All groups share one centre, and each spreads out both ways along 13 directions, with some noise.
Known rows, each followed by its group:
[-29 -18 -21  19   3 -42 -64  -3  63  43   2  22 -32   4  27  28 -13  -8] : megub
[  1   0   2 -10  -2 -20   9   1  31  26 -14 -16   3  15  32   6  -6  13] : mib
[  5   8   2  -6  20 -14 -23   5 -26 -14 -17 -22 -19  13  17  -3  -2  18] : mib
[  0 -17   7  46  -2  16  -5   4 -17 -20  16  23  27  21   0  -3   0  25] : Gunez
[ 24 -27  -8  34  -7  29 -47  -5  -6   4  -9  18  -7 -32 -37   7  -2  20] : mib
[ 11  24  15 -33  -6 -50 -11  -3   0  -9 -15   6  16  26   4 -29  17 -15] : mib
[-13 -18   2  17 -30   3 -21 -18   4  12   7  46  -3   3 -10  22  -5   0] : vovob
[ 32 -16  35  20  13 -23 -15  34  17  17  -2 -19  40  30 -16   3   6  17] : Gunez
[-27 -21  13  22  20   3 -13  28 -38   9  15  16 -16  14 -11  57  -9   7] : vovob
[-21   4  -9  16  14 -32  -4  10   6 -11   8  23 -11  28  15  14  -1  25] : mib
[-13   7 -26  18  10  -6  20   4   8 -19  21  -9  -7   8  17  29  16   1] : vovob
[ 30  -2   7  16   3 -19  -4  -6  13 -32  10 -16  21   6 -14  14  39   8] : megub
[ 22  -6  -4   9   2   2 -13   1  -2 -17  -8 -18  -9   7  -5  -3   8  27] : Gunez
[-32   1  -9   0 -39 -30   8 -11  31  -8  12 -22 -12  14  17  61  32 -49] : mib
[-13  -1   3   1   7 -21   9   6   5 -13  -1 -12 -14  30  -4   5  15 -24] : Gunez
[-40 -27 -17  -2 -17 -18  -7  12  28 -10  -3  -1 -46  18 -16  -2 -12 -27] : Gunez
[  3 -13  16  -6 -27   3   4 -10  19  29  17   8   8  -3  -5  28 -24   8] : Gunez
[  8   2  11  20  10  -1   6 -15 -27 -15 -21  -3  10  18  15  -9  13  -7] : Gunez
[ -9  -5   0   6  45 -26  -4  11 -24   0  28  32  33 -15  23  25   1   2] : vovob
[-15  37  19 -20 -19  -2   5  -8  -7  -5  26   6  12  24  16 -23 -17   1] : mib
[  7   3 -14  17  30  -2  22  -1  -6  -7  37   5  31 -24  12  34  17  -9] : mib
[ 47 -11  24 -14  -5   6  -8 -14  -5  27   2 -12  19 -14  -2  34  -1  30] : Gunez
[  3 -16   0  -8  10 -20   4   2  -1 -14   3  15  -7  26  -2   3  -1  28] : mib
[ -6  -1   0 -14 -12  -4  -4  15  27   6  21 -24 -16  23  -8   6  -3  -4] : mib
[ -5 -46  12  -9   0   8   1   6  14   1 -25  15   2  -6 -16  12  47  -2] : megub
[ 10 -16  17  14  14 -10   7  -2 -21   9 -18   7  23  -2   6   7  -6 -10] : vovob
[ 10 -32 -30 -13 -32  36 -37 -15   0   1  23  -3   4 -39  25  36  17  25] : mib
[ 18  -6   9  36  -7  18 -14 -15  22  23  17  34  23 -21 -13   0 -23  29] : vovob
[  1 -15  24 -10   0 -11 -29   5  28  37  14 -19   8 -31   4  31 -19  -8] : vovob
[  4 -10  -5 -16 -37 -17   9 -28   5   0 -18  -1  -1  -3  23  17 -10   7] : Gunez
[-12 -25  -7   7   6 -30 -47 -17 -17  -7  25  51  19   3  30  38  20   4] : megub
[  9  12  -6  21 -15  17  -4  31 -31 -10 -30 -15  -2  -5 -39  11  19  -2] : megub
[-24 -17  23  38  -4  27  27  14  -6  28  -7   2   8   4  -3  -3 -48 -17] : vovob
[-37 -42  12  10  -6  41  32  13  -8  26  29 -17   0  -3  27  35 -47  -7] : vovob
[  6 -37 -20   8 -19  -1  -8 -14  12 -24  -7 -16 -20 -36 -20  28   2 -11] : Gunez
[ 24   3   9  33   9  -3  -4 -10 -30 -30   0  26  25  19 -10  -4  19  28] : Gunez
[ -6  24 -25  13  25 -10 -18   5   5   2  11  30  -8 -12   3  -3   0  19] : megub
[ -6  20  17   3  47 -12  10 -20 -55  -3 -28  48 -13  -6   4 -45 -52  10] : mib
[ -2 -24   7 -13  -9 -14 -21  13   0 -10  17   0   2  14 -10   2   0   0] : vovob
[ -1 -38  19 -25 -31  -1 -24   2  -4 -10  15  -1  -6  34 -10   6   2  12] : megub
[-19 -20   7 -13   5  -8  -9  10 -24 -33   5  -9 -16  13   9 -22 -30  17] : mib
[ -7 -36  21   5  14  -6 -25  23 -37 -28  25  -8  30  13  -6  12  29 -33] : Gunez
[ -1  -3 -25  27 -20  14  17 -14 -16 -37 -12  25 -12  31 -13 -27   7   9] : vovob
[-13  13 -30 -19  38 -34  -8  -7  -1   7  15  16 -29   4  35   6 -24  16] : megub
[ -9   3 -16  -6   2 -13 -21  42 -11 -10  15 -20  -8  19   0   9   4  10] : megub
[ 17 -10   0 -16 -13 -13  13 -31  34  -1  11   0 -15   7  -7  18   2  13] : vovob
[ -1 -15   0  18  18 -10 -12 -21  15   0   0  65 -10  -5 -26  -5   3  17] : megub
[-17 -20  10   1 -45  -4 -36  19   4 -21  29   3  21  14 -10 -13  -3  -7] : Gunez
[-14  14   0 -11  -6 -38 -32   7   4  20 -15  12  12  10  25  -7   7 -25] : vovob
[  3   1  -7  26   8 -27 -11  -9 -15 -11  27  13  16   5  16  30 -12   0] : megub
[-16 -37   8  10  10  -7  20  -6  15  34  -8  44 -23  20 -15  23 -36   4] : Gunez
[ -2 -21  47  10  -4  26  -2   0 -15  14  19 -13  -8 -27 -40  46 -34 -10] : vovob
[  3  33   4  33  24   4  24  14  -4  22 -23  24  11 -18 -25 -30 -31  -3] : megub
[ 17   8   6  15  18 -31  16  10  17  -4   4  -1   2  40 -13  11   8  20] : megub
[ -4 -19  12   3 -14 -23 -11  -1   6  12  -6  43 -22  55 -28  22   2  15] : mib
[  5  -2  35  -1  -8   4  25 -10 -10  21  -5 -24  18  13  10  13 -18 -30] : mib
[ 30   5 -11  20 -24  18 -44 -20   3 -12  10   8  17 -23  -3  -5  16  30] : vovob
[ 12  -7 -37  49 -11  -2 -20 -16  -4 -28 -39  21 -13  -9  11  -9   0  45] : Gunez
[-36 -53  -1  16  -5   7   5  13  -5  -6  45  29  10  -6  -4  25 -27 -13] : megub
[-28 -21   9 -16 -29  16   9  26  18 -13  22 -16   9  11  -4  23  43 -13] : megub

New rows. What belongs after each?
[-11 -11  11 -10   0  -5  17  10 -11  -4  -7  17  12  14  -4  15  31  -6] : megub
[ -6  29  -6  39  -2   8 -12  -9  -2  -8  15  12 -14  -6 -19  23   3  -5] : mib
[  8  -1  -2  23  16 -18  -1   4  -4 -11  28  13   8   8 -11  -5 -35  13] : megub
[  1 -24   1   8 -19  -8   4   8  31 -17  20  -7   9  15  -7   6   3  21] : mib
[ 23  20  -5  29  -7 -18 -14  -2 -10  -7  14 -20  -5  23  -3  21 -26  16] : megub
[  8 -64  20 -36  11  -1   8  -2 -31 -42   9 -11  50 -25  16  10  50 -20] : megub
[ 14   0   4  39  25 -28 -17   2  18   4 -29  20  30 -25  -7   7  38 -15] : megub
[-19 -23  -3  -3 -22  -4  25 -10  -3 -19   7   4  -8  33  21   3 -12  10] : Gunez
[-42   8 -24   6   8 -13 -34  30  -1 -16  28 -14  13 -14  35 -10  10 -31] : Gunez
[ 11  11  14  27  17 -29   6 -37  20  -6  -7  34  41 -25   9   9  38 -22] : megub
[ 12 -11  -1  -9 -21  40  -8   1 -25  -9   8 -38   7 -27   7   5  -9   8] : megub
[ -8 -20   9   2 -33   4 -10   7  35  22  -4  -4 -38  55 -16  31   3  25] : megub
[ 10   8  20 -12  27  -7  23  -8 -17  20  -8   0  10   0   3 -16 -25 -18] : mib
[-14  24  -3  -2 -38 -33   5  -3  20 -28  21  19  16  27   2 -20  -3   6] : Gunez
[ -5 -50  29  48 -13  27  -9  20  17   9  21 -13  14 -28 -43  26 -29 -12] : vovob
[ 26 -36  25  16  10 -25  -2  -1   0  12 -16  21  17   1 -38  30   2  -7] : Gunez
[-16  18   2 -24  -9 -15   3  17  30   5  19  -2  -3  14  -1 -43 -34   4] : Gunez
[ 11 -28  -6 -49  12 -28  13  -3  35   4  -4 -13 -30  22   3 -16 -16  16] : vovob
[-15 -39   9  -8  10 -23   5   5 -23 -40   2  14 -12  24  -2 -13 -20  24] : mib
[ -4  41 -14   7  21 -26   2   8  24 -27   5   2  25 -22   2   3  74 -18] : megub
[ 10  41  13  24  16   2 -13  12  -2  21  22  11  24   6  -6  -6  -7  -1] : mib
[-22  -1 -14   5  34 -29  24  12   8   4   2 -25  -8  -1  38  30  -4 -18] : mib
[-16  11 -11  27  12   4 -17  16   2 -13  34   9  -6 -18 -26   1  -9 -18] : mib
[  7  -9  30 -21 -12  12  19 -14  -2  16  49  10  29 -19 -12  34 -18 -10] : Gunez
[-13 -19  -3 -14 -18   6 -13  -4   6  -5  13  12 -11 -14 -17 -15 -20 -12] : mib
[ 16  12  11   8 -32  29 -40  11 -24   8  -5 -36  36 -20  21  10  19   4] : megub
[  3  -8  40 -13 -43  12   3  -8   6  16  11  17   5  39 -21 -20 -33  17] : Gunez
[ 34 -16  20  31  14  -6  -2   0  19  22 -12  15  12 -15 -47  13 -13   8] : Gunez
[-26  10 -19 -16 -16 -38  -9  -6   6   1  -1  17  -2  32  34  12  23 -20] : vovob
[  9  36 -26  34  12 -20 -12   4  15 -13  12 -23   4 -12  13  33  26   2] : megub
[ 30   7  18  -8 -11  -5  -5 -10  30  26  22  11  26 -53 -39  12 -26  -3] : Gunez
[-10  -3   3  14 -10  11  -3   6   0 -42  23 -23  18 -22  16 -29 -24  25] : mib
[ 34  12   7   8   5 -23 -21 -17 -10 -14 -35  13  12 -11 -17 -25  12   7] : mib
[ 25  27  20 -29  13 -22 -22  -6   9   2   5  -3   5 -15 -18 -25  -9  10] : vovob
[-12  -4   6 -20 -29   5 -28 -17 -12  -3  17  30  -1  24  16  24  29  17] : megub
[ 15  -2 -14  42  26  14  36 -11   4  14 -18  28  -5  18   4  -5 -20  39] : vovob
[ -9 -10 -20 -10  27 -16  -8  18   8 -14  19  -8 -11 -15  -2   3   0  -2] : Gunez
[  0  -2   9 -14 -23 -56   3  -5  15  13 -13  13  25  19  25  23   1  -1] : Gunez
[ 13   3 -38 -10  19  -8  10   7 -25 -57  15 -46 -25 -32 -17   3  -3  -9] : megub
[ 40   0   4   2  -6  -5 -36   9  24  25   6  -9  26 -35 -12  14  -9  34] : Gunez
[ -5  10 -30  11  15 -18  38  -8  24 -32  14  -3   9 -47   6 -18 -23  -3] : Gunez
[ -3  31   2   7 -23 -40 -17  -9  23  -3   2  47  13  30 -10  -1  24   5] : mib
[  6 -19 -13 -24 -26   7  -2 -35  -2 -26 -10  12 -16 -23   5 -14  -8  21] : mib
[-18 -28  -4   2 -19  19 -18  21 -35   3  -7  -4  13 -11  13  44  29 -10] : megub
[ 34   1  -7  16 -14   7 -33 -18  10  26 -27  -7  11 -38 -12  24  25 -23] : mib
[  2  13  25   5 -20 -11  17 -27  -8 -20  -2  32  10  17 -15 -22 -14   4] : mib
[-25  46  -5  47  -8   7 -24 -16   4  24 -19  37 -11   0   7 -14  -7 -18] : Gunez
[-27  -9 -22 -34  -4  28   2  -1  -8  -1  12  20 -46 -11  -9 -14 -22  14] : megub
[ -3 -10  14 -23 -24 -34 -26  -4   0  11 -27  22  -5  41  13  -4   2  15] : mib
[ 22 -12  14  -6  24   0 -58  25 -27   1   3 -17  23 -14  -6 -11  17   0] : Gunez
[ -7  -7 -44   0  24 -34 -26  16  11 -15 -13   5 -23 -18   8  -2   3  17] : Gunez
[ -1   3  18 -19 -11  20  10  -2 -18   5   3  -7  18 -12   3 -29 -26  -9] : megub
[-13  32  -7  21 -11  -9 -26  25   6   3  13   9   6  -1 -16 -15 -10  -9] : megub
[  6  -9  -9  -1  -9  23  34 -30   6  -3   4 -23 -15 -22  13  25 -16   6] : Gunez
[-15  14 -29   7 -16 -27  -4  -5  24 -30 -14   3 -27   5  -5 -20  -1   0] : Gunez
[ 17  37  -4 -19  40 -34   3  -4   8 -22  45   3  19 -22   2  11  16  17] : vovob
[-27 -21 -18  16   1 -13 -29  17   6  -1   0 -14 -19   3  33  33   1  14] : mib
[  9 -11 -19  12  -9  14 -22 -10  -2 -16  12   4 -13 -18 -15  25  14  13] : mib
